The groups are shells around one centre, one inside the other: the same stretched ball of 3 dimensions in 7 sizes.
In the rows, 128 means zero.
Some rows, each with its group after it:
[114 161 138  95 121  70  91 169] | runaf
[124 157 143 103 116  41  84 170] | sumaf
[142 114 111 132 132 169 156 112] | Zap
[121 136 128 130 126 134 122 109] | Zap
[167  95 106 145 130 155 168 112] | sumaf
[108 139 120 122 133 184 135 102] | Boziv
[156 113 121 141 124 110 138 120] | Boziv
[113 157 133  96 124  91 100 163] | runaf
[142  98 103 155 137 228 179  65] | per
[113 154 130  96 126 106 107 160] | Boziv
[151 122 119 119 126 106 136 151] | firu
[ 88 166 135 101 127 139 100 129] | zas
[160 123 124 116 121  62 124 170] | zas
[146 133 131 118 120  66 112 156] | Zap
[129 157 144  99 115  23  81 183] | zas
[142 121 114 120 130 143 145 135] | per
[116 122 114 142 135 217 154  70] | per
[109 132 120 136 133 198 140  78] | sumaf
[ 97 166 138  98 124 105  92 146] | firu
[112 137 121 121 132 175 134 107] | runaf
[138 143 131 100 121  60 106 180] | firu

New rows. What belongs after each?
[103 137 121 132 133 203 138  80] | zas
[107 140 125 128 130 174 128  94] | firu
[163  99 106 141 131 158 167 114] | sumaf
[ 97 152 129 116 129 160 116 109] | per
[ 95 159 130 104 129 149 109 127] | per
[160  96 106 150 132 175 171  95] | Boziv
[128 140 134 122 121  90 109 134] | Boziv
[134 112 106 136 136 210 167  93] | zas
[123 121 118 145 132 190 147  76] | firu
[138 125 127 139 124 119 128 109] | per
[117 156 138 104 120  74  94 156] | runaf
[131 154 141  99 116  30  87 182] | per
[139 141 135 114 119  57 103 159] | Boziv
[111 131 119 134 133 199 143  82] | firu
[132 148 134 102 120  58 100 174] | runaf
[122 113 107 146 138 239 169  64] | zas
[145  99 108 161 134 208 171  61] | per
[115 136 117 116 133 177 139 117] | per
[153 100 110 152 131 177 165  86] | runaf
[100 170 140  89 122  83  86 167] | firu
[153  95 103 153 135 204 178  80] | firu
[105 152 126 101 129 143 116 139] | per
[135 109 106 141 136 214 169  84] | per
[128 156 138  92 118  39  89 189] | firu
[116 127 119 141 132 196 144  75] | per
[117 162 142  94 118  48  84 177] | Boziv
[111 130 119 137 133 202 143  78] | per
[144 145 135  98 117  27  96 193] | zas
[119 125 118 140 133 195 146  79] | Boziv
[118 116 109 145 138 237 165  64] | zas
[126 151 131  93 123  73 103 180] | per
[141 109 115 152 130 176 155  79] | Boziv
[137 115 109 129 134 183 158 111] | sumaf
[111 146 132 124 125 132 112 111] | per
[105 161 133  91 125 105 100 163] | per
[161 111 122 140 122  97 137 127] | per
[112 149 133 116 125 119 109 126] | runaf
[129 152 135  95 120  57  97 182] | Boziv
[128 147 138 115 119  64  97 150] | per
[156 113 115 127 127 120 146 139] | firu
[130 112 110 146 135 210 162  75] | Zap
[126 157 137  89 119  48  92 191] | per
[114 163 142  96 119  56  84 170] | Boziv
[144 104 111 154 132 191 164  75] | Zap
[131 112 108 142 136 212 165  81] | Boziv
[143  98 108 165 134 218 173  53] | zas
[117 167 146  91 116  30  75 185] | sumaf
[156 119 120 123 124  94 134 150] | Boziv
[131 153 138  95 118  38  91 188] | firu
[107 138 124 131 131 180 130  89] | per
[121 122 118 145 132 195 147  73] | per
[108 161 139 101 121  83  91 154] | Zap
[154 101 111 152 130 167 161  91] | runaf
[133 153 139  97 117  35  90 185] | firu
[103 147 128 119 129 160 120 108] | Boziv
